The same things were measured in two ways. Each way mixes the same 10 hidden numbers, adds some noise and spreads widely along 5 directions of its own, which tell nothing about the thing.
In the rows, 128 means zero.
Some things both ways: the first way, then the second way.
[190  98 127 134 146 197 133  86  86 113  57 108 119  97 163 193 110 138
  99  90 121 140 137]
[152 150 113 127 157 115 122 152  94 135 147 114 124 137 117 143 142 128
 118 127 129 142 154 102 143 132]

[151 107 114 115 132 131 135 105 125 124 118 114 136 134 124 137 126 118
 129 117  99 114  94]
[143 136 118 146 170 103 133 142  95 137 168 134 117 135 105 153 145  90
 140 121 157 101 111 113 145 136]

[143 120 128 133 131 140 163 141 126 149 120  86 150 119 164 182 132 142
 137 126 131 138 151]
[132 155 107 134 133 140 156 153 129 135 133 122  80 132 106 138 167 150
  99 115 111 155 127 120 124 141]

[115 140 130 173 142 131 157 138  93 156 102 153 142 104 156 108 149 135
 126 130 115 129 183]
[133 149 120 130 142 137 121 138 126 141 147 120 120 102 123 135 142 117
 129 123 121 121 119 111 140 135]

[110  75 115 129 127  92 116 151 142 130 140 134 106 121 182 140 153 130
 129 117 116 100 119]
[143 146 138 130 119 155 131 103 159 128 142 131 132  95 142 128 146 117
  94 114 139 100 117 129 147 115]

[149 103 100 109 146 109 138 114 131 138 106 121 130 139 154 148 121 149
 141 124 100 104 111]
[106  94 157 159 108  88 143 115 111  91 151 139 146 132 121 142 114 100
 166 126 160  84 120 142 133 123]

[170  69 105 106 134 140 131 122 109 108  67 100 109  93 179 188 114 151
 111  91 100 116  92]
[122 134 144 143 150 128 133 104 121 131 152 128 117 114 114 134 128 103
 133 113 138 116 139 111 126 121]

[153  66  94 104 140 149 116 133 106 126  99 132  92 132 151 178 118 150
 118  98 129 122 103]
[115 151 163 145 181 119 135 120 117 144 129 126 135 124 124 131 136 150
  60  99 143 124 187  95 129 138]

[150 149 116 127 145 149 125  91 129 148 102 159 165 139 112  83 131 110
 143 144  97 116 111]
[135 139  93 158 146 129 124 157 104 140 107 146 124 114 140 149 132 155
 126  94 125 150 109 119 136 132]

[106 149 136 162  83 134 151 110 118 157 136 150 150 149  87 169  89 115
 135 168 133 124 144]
[123 106 153 118  94 107 123 115 128 127 116 148 146 124 117 117 113 155
 157 141 126 131 137 124 152 107]

[123  94 106 118 114 161 119 133 147 117 124 126 125 141 125 147 124 129
 130 133 101 139  94]
[133 104 166 113 139  91 122 103 135 138 124 145 149 139 115 122 120 127
 143 133 145  92 132 127 150 117]

[122 107 117 155 123  70 120 107 126 153 153 151 120 172 122 110 142  92
 152 134  93  69 113]
[142 100 128 107  85 153 132  91 166  97 102 122 160 111 142 103  90 155
 163 122 116 137 117 141 140  94]

[111 122 138 102 107 125 140 160 133 105 113 144 150  86 161 108 116 123
 104 146 115 116 127]
[ 82 115 145 127  97 142 154 112 124 140 134 121 110 109 129 141  96 134
 165 141 104 134 158 123 127 123]

[117 167 148 175 131 184 148 138 120 132 113 161 163 110 136  33 171 107
 127 126 120 152 170]
[159 132 117 113 157  81 123 136  99 140 163 118 155 138 115 150 129 106
 168 127 157  83 119 110 167 143]

[119 118 125 140  89  93 152 115  98 158 119 129 117 132 102 186  78 147
 127 133 137 110 125]
[104 131 144 141 137 126 122 117 123 140 126 137 152 114 115 121 118 137
 131 124 143 107 128 116 127 139]

[144 130 153 104  82 153 122  81 144 152 142 117 156 155  51 157  75 116
 115 140 150 128  85]
[114  86 137 116  55 140 123 109 150  99  89 137 136 161 159 105  89 135
 141 159 120 149 120 182 103 101]

[123 114 128 143 104 130 161 153 104 158 112 128 139 145 132 182  94 140
 131 147 129 110 157]
[108 109 129 117 115 105 133 118 119 132 122 107 159 140 149 136  93 134
 172 122 132  96 129 143 123 154]

[143 108 128 103  96 128 131  91 126 137 131 132 146 143  93 203  73 104
 109 148 132  95  93]
[148 143  87 158 120 167 114 150 116 134 136 138  78 114 182 170 144  71
  98 131 122 141  96 157 121 102]

[120  97 122 144  93 128 152 151 124  95 104 104 115  99 172 172 116 134
 126 122  96 128 120]
[123 104 144  97 113 140 137  99 132 134 119  93  97 138 102 111 102 143
 178 143  78 161 166 119 119 108]

[128  74  73 151 170  89 132 129 116 148 111 120  98 150 175 173 153 159
 155 120  71 113 140]
[136 101 140 121 130  81 108 141 116 107 134 101 139 146 117 120 131  98
 178 139 124 100 117 137 119 144]

[137 118 113 143 131 117  95 113 127 108 114 125  97 152 134  90 141 130
 170 124  84 142 113]
[143 117 134 139 138 110  94 116 104 135 119 152 171 160 101 104 113 140
 122 148 168 114 119 118 147 118]

[ 54 130 102 104 103  58 143 152 161 116 179 151 109 115 126  99 129 154
 144 147 126 140 102]
[ 83  76 155 135 103 145 129 121 165 108  93 125 109 131 138 110 114 102
 133 170  99 124 121 162  97 111]

[ 97 126 127 109  56 107 160 128 137 107 141 120 107 127 107 194  52 160
 129 142 154 136 106]
[115 139 108 177 177  89 102 176  49 160 147 111 119 167 135 173 143  88
 113 137 154  81 129 123 120 179]

[162 104 165 119  98 159 102  73 142 107 114 110 132 107 122 142 106 106
  93 103 133 124  95]
[140 132 155 111  70 145 133  95 140 117 135 149 134 123 101 106 123 160
 114 156 132 151 155 120 156  86]

[189  65 120 120 185 164 132 111 103 161  73 130 144 195 144 138 121 137
 105 121  69  82 172]
[118 124 121 136 146 127 163 116 143 152 104 113 173 118 129 137 113 203
 118  99 139  72 132 110 176 155]

[122 155 128 117 119 179 136 128 123 117 117 154 149 109 105  92 120 128
 119 140 136 165 123]
[116 105 110 116 146 118 116 152 127 138  97 124 151 147 158 131 103 130
 141 141 119 128 120 140 122 138]

Other things, the second way, with their names:
k120: [151 125 101 129 186 122  94 153 121 149 107 106 124 146 178 146 137  86
 110 117 122 111 106 147 106 145]
k708: [121 117 109 130 174 104 129 132  95 152 137 101 118 159 115 144 109 105
 178 124 130 108 125 123 113 159]
k387: [128 127 143 180 132 118 103 131  95 116 137 151 134 115  92 125 146 127
 119 124 150 119 117 108 142 114]
k192: [121 168 101 151 156 158 142 142 116 138 124 132  95 120 123 133 145 152
  86  89 120 181 141 112  99 143]
k66: [139 134  85 127 116 156 118 126 119 144  95 120 140 147 141 118 105 170
 128 123 125 147 116 137 120 138]
k771: [146 127 110 134 136 100  98 150  91 132 151 118 134 139 100 133 136 101
 171 145 140 104  99 119 136 148]
k735: [131 112 125  86 115  95 105 155 126 120 100  58 130 151 167 125 121 136
 168 125  72 135 156 143  94 167]
k110: [135 101 186  77  99 101 117  78 172 104 156 120 132 104 112  99 121  79
 199 140 109 112 133 132 127 101]
k338: [130 116 128 115  88 106 123 131 129 107 125 120 155 129 156 129 112 136
 159 123 127 123 125 146 125 139]
k195: [133 120 144 125 134 131 117  91 129 141 120 136 138 147 118 110 108 134
 128 131 141 124 138 128 129 114]
k950: [131 154 118 117 110 142 137 139 116 122 106 124  90 132 126 115 133 183
 114  99  85 224 175 117  92 124]
k147: [143 129 113  87 145 109 131 141 118 129 126 112 170 151 139 125 100 148
 139 147 134 135 157 117 149 137]
k859: [133 133 148 142 171 141 172  99 172 145 138 174 154  92  93 128 144 151
  79 116 171  80 111  99 197  97]
k974: [125 139 121 114 158  78 136 158  99 150 132 122 133 148 106 138 136 160
 151 115 124 137 149 106 133 168]
k832: [ 97 151 114 117 150 131 144 156 141 161 119 109 137 113 124 130 141 167
 114 123 112 111 133 109 129 183]
k639: [128 124 179 117 107  92 154  86 142 110 185 154 172  95 119 140 118 106
 152 128 182  57 130 119 185 112]
k41: [128 154 138 158 127 141 115 123 114 135 152 136 105 102 132 143 150 104
 100 113 136 125 131 122 123 123]
k961: [156 157 105 100 110 129 112 140 160 130 119 140 120 117 181 130 156 110
 116  95 119 144  90 163 101 141]
k312: [125  91 129 125 104 127 132 124 132 101  88 113 115 148 158 124 101 142
 152 117  94 163 141 157 101 110]
k559: [122  86 140 112  84 154 128  91 172  83 100 129 177 132 138  85  81 139
 146 150 134 132 118 155 123 101]
k108: [136 170 162 141 151 112 139 141 103 115 179 142  86 110  87 136 175 113
  85 113 131 167 182  86 129 116]
k715: [119 143 125 158 144 156 131 130 109 133 112 130 130 122 134 129 118 164
  80 111 132 155 165 110 129 122]
k903: [132 124 150 130 144 101 122 116 132 136 122 155 162 142  81 103 136 161
 116 132 159 109 123 109 154 127]
k614: [113 122 147 117 109 141 123 126 155 125 119 125 102  98 149 124 134 111
 135 131  88 145 133 138 111 115]
k436: [142 151 121 144 107 138 110 121  83 144 139 123  92 142 130 139 130 129
 119 119 120 162 152 125 111 122]
k773: [141 147 143 120 153 128 110 126 143 131 158 130 146 101 127 125 147  88
 108 136 146  98 122 114 145 126]
k284: [111  93 140 127 103 111 135 107 123 117 123 139 129 151 129 128  94 120
 175 140 132 129 127 150 115 116]
k138: [117 114 159 114 115 135 167  78 163 121 130 140 132 131  97 107 115 157
 132 124 137 122 139 127 138 110]
k628: [117 158 128 154 129 128 158 146 143 112 141 134 146 100 120 134 162 161
  75 100 153 107 129 115 144 157]
k49: [115 145 145 163 149 124 125 137  89 128 152 133  72 133 112 144 151  96
 103 120 123 156 155 120  94 125]
k880: [127 119 142 149 101 101 128 126  71 109 139 108 120 168 110 134 114 147
 137 135 131 141 178 123 123 129]
k65: [150 128 133 119 102 121 129 101 154 107 118 157 180 129 138 107 118 151
 115 110 169 118 107 145 147 112]
k585: [157 132 107 124 122 123 128 113 143 127 126 142 148 112 161 139 128 128
 142  87 145 108  86 145 144 124]
k481: [147 133  91 126 130 157 106 138 127 132  94  91 116 138 156 124 125 138
 121 115  97 152 121 140 103 138]
k169: [140 115 134 117 119 122 115 134 142 117 106 120 120 134 171 129 132 110
 119 124 109 138 128 152 114 116]
k381: [161 160 103 140 162 143 103 125 119 148 133 126 139 129 127 126 142 128
  97 106 151 117 108 115 133 143]
k123: [139 169 110 133 158 109 114 170 104 167 164 142 116 111  96 152 178 106
 123 148 142 101 103 100 160 151]
k472: [147 138  99 106 136 129 120 153 154 116 111 119 121 131 141 115 153 127
 125 114 109 153 100 145 103 147]
k849: [145  96  92 101 115 143  96 134 136 130  78  91 137 167 173 116  95 125
 154 152  96 132 107 165 105 130]
k792: [147 147 100 179 126 138  97 155  78 131 115 135 109 117 166 156 140 137
  97  93 121 160 129 124 122 119]
k566: [128 119  94 152 110 138 139 132 122 136 122 123 162 126 139 145 115 155
 142 123 153  69  83 135 163 146]
k342: [115 133 135 135 156 109 135 153 105 141 117 123 116 177 102 125 140 152
  81 149 132 143 166 118 119 148]
k205: [128 113 134  97 137 112 113 120 127 123 107 115 139 163 136 107 102 133
 145 133 114 160 155 139  99 131]
k568: [125 123 147 111  99 115 190 101 158  98 158 130 151 127  98 124 124 158
 133 123 158  98 138 124 166 129]
k190: [145 160 107  94 166 110 136 167 121 133 149 106 100 141 130 142 153 111
 118 123 109 161 153 118 114 149]

Some of these things the first way, each followed by its name:
[136 134 116 121 145 112 100  75 160  94  94 141 114  80 161  32 154 150
 140  95  88 143  78] : k387
[159 130 132 121 118 177 147 128 112 139  83 109 160 125 121 149 103 134
 130 136 112 142 124] : k284
[112  96  92 146 121  67 122 130 128 145 157 112  94 188 123 171 128 133
 180 146  95 113 117] : k903
[147 109 115 126 149 153 145 129 113 126 117 125 137 145 144 132 137 124
 125 122 107 125 139] : k859
[144  99 119 136 109  92 135 112 106 120 114  97  87 113 164 196 109 147
 143 100 136 118 114] : k559
[159  94 105  98 130  93 126 116 112 154 125 104 124 137 126 177 115 122
 143 117 122  95  79] : k192
[115  65 102 118 128 124 106 124 153 114 120 128 113  69 164 142 161 121
 101  92  97 119  55] : k110
[ 99 137 125 152 114 114 134 146 138 156 146 155 142 129 147 114 143 119
 150 150 139 119 144] : k338
[128 101 128 115  93 113 131 110 134 127 117 123 118  92 142 175  96 142
 111 110 142 116  88] : k41
[163  54  97 107 187 133  90 104 107 114  85 134  93  96 178 138 158 140
  98  82  89 118 104] : k773
[157  88 109  97 147 127 102  82 133 120 126 125 114  90 144 141 150 117
 108  80 131 117  58] : k108
[ 97 148 109 139 120 104 150 149 118 152 138 148 133 123 118 101 138 138
 154 140 130 133 126] : k49
[139 100 110 121 144 153 135 136 109 139 133 122 131 110 145 173 153 112
 116 113 143 133 119] : k190
[159 107 108 119 166 173 122 125 122 138  94 122 153 128 146 125 151 127
 129 128  95 137 125] : k974
[170  81 143  89 132 141 126 124 161 110 132  76 138 110 181 145 148 118
 112  87 133 112  97] : k568
[129  99 109 118 153 143 127 103 116 162 107 159 148 113 114 139 129 131
  90 126 109 115 117] : k614
[165 104 126 106 112 143 120  92 110 107  90 125 106 111 140 162  87 138
 112 101 136 118  95] : k715
[131 119 106 126 134 127 127 108 135 162 139 153 149 178  92 105 131 108
 145 142 102  98 100] : k312
[118 110 129 112 134 118 117 106 144 110 132 132 134 100 138 120 138 119
 108 131 105 133 110] : k123
[121  94  97 140 128 142 135 127 114 163 128 143 126 156 122 205 113 134
 132 145 129 120 132] : k169
[127 129 116 146  85 108 133  81 121 152 118 155 125 153 107 193  71 122
 144 153 134  92 109] : k792
[153 105 131 123 135 119 108  96 141 123 119 129 124 158 132  83 133 122
 136 112  93 105 107] : k880
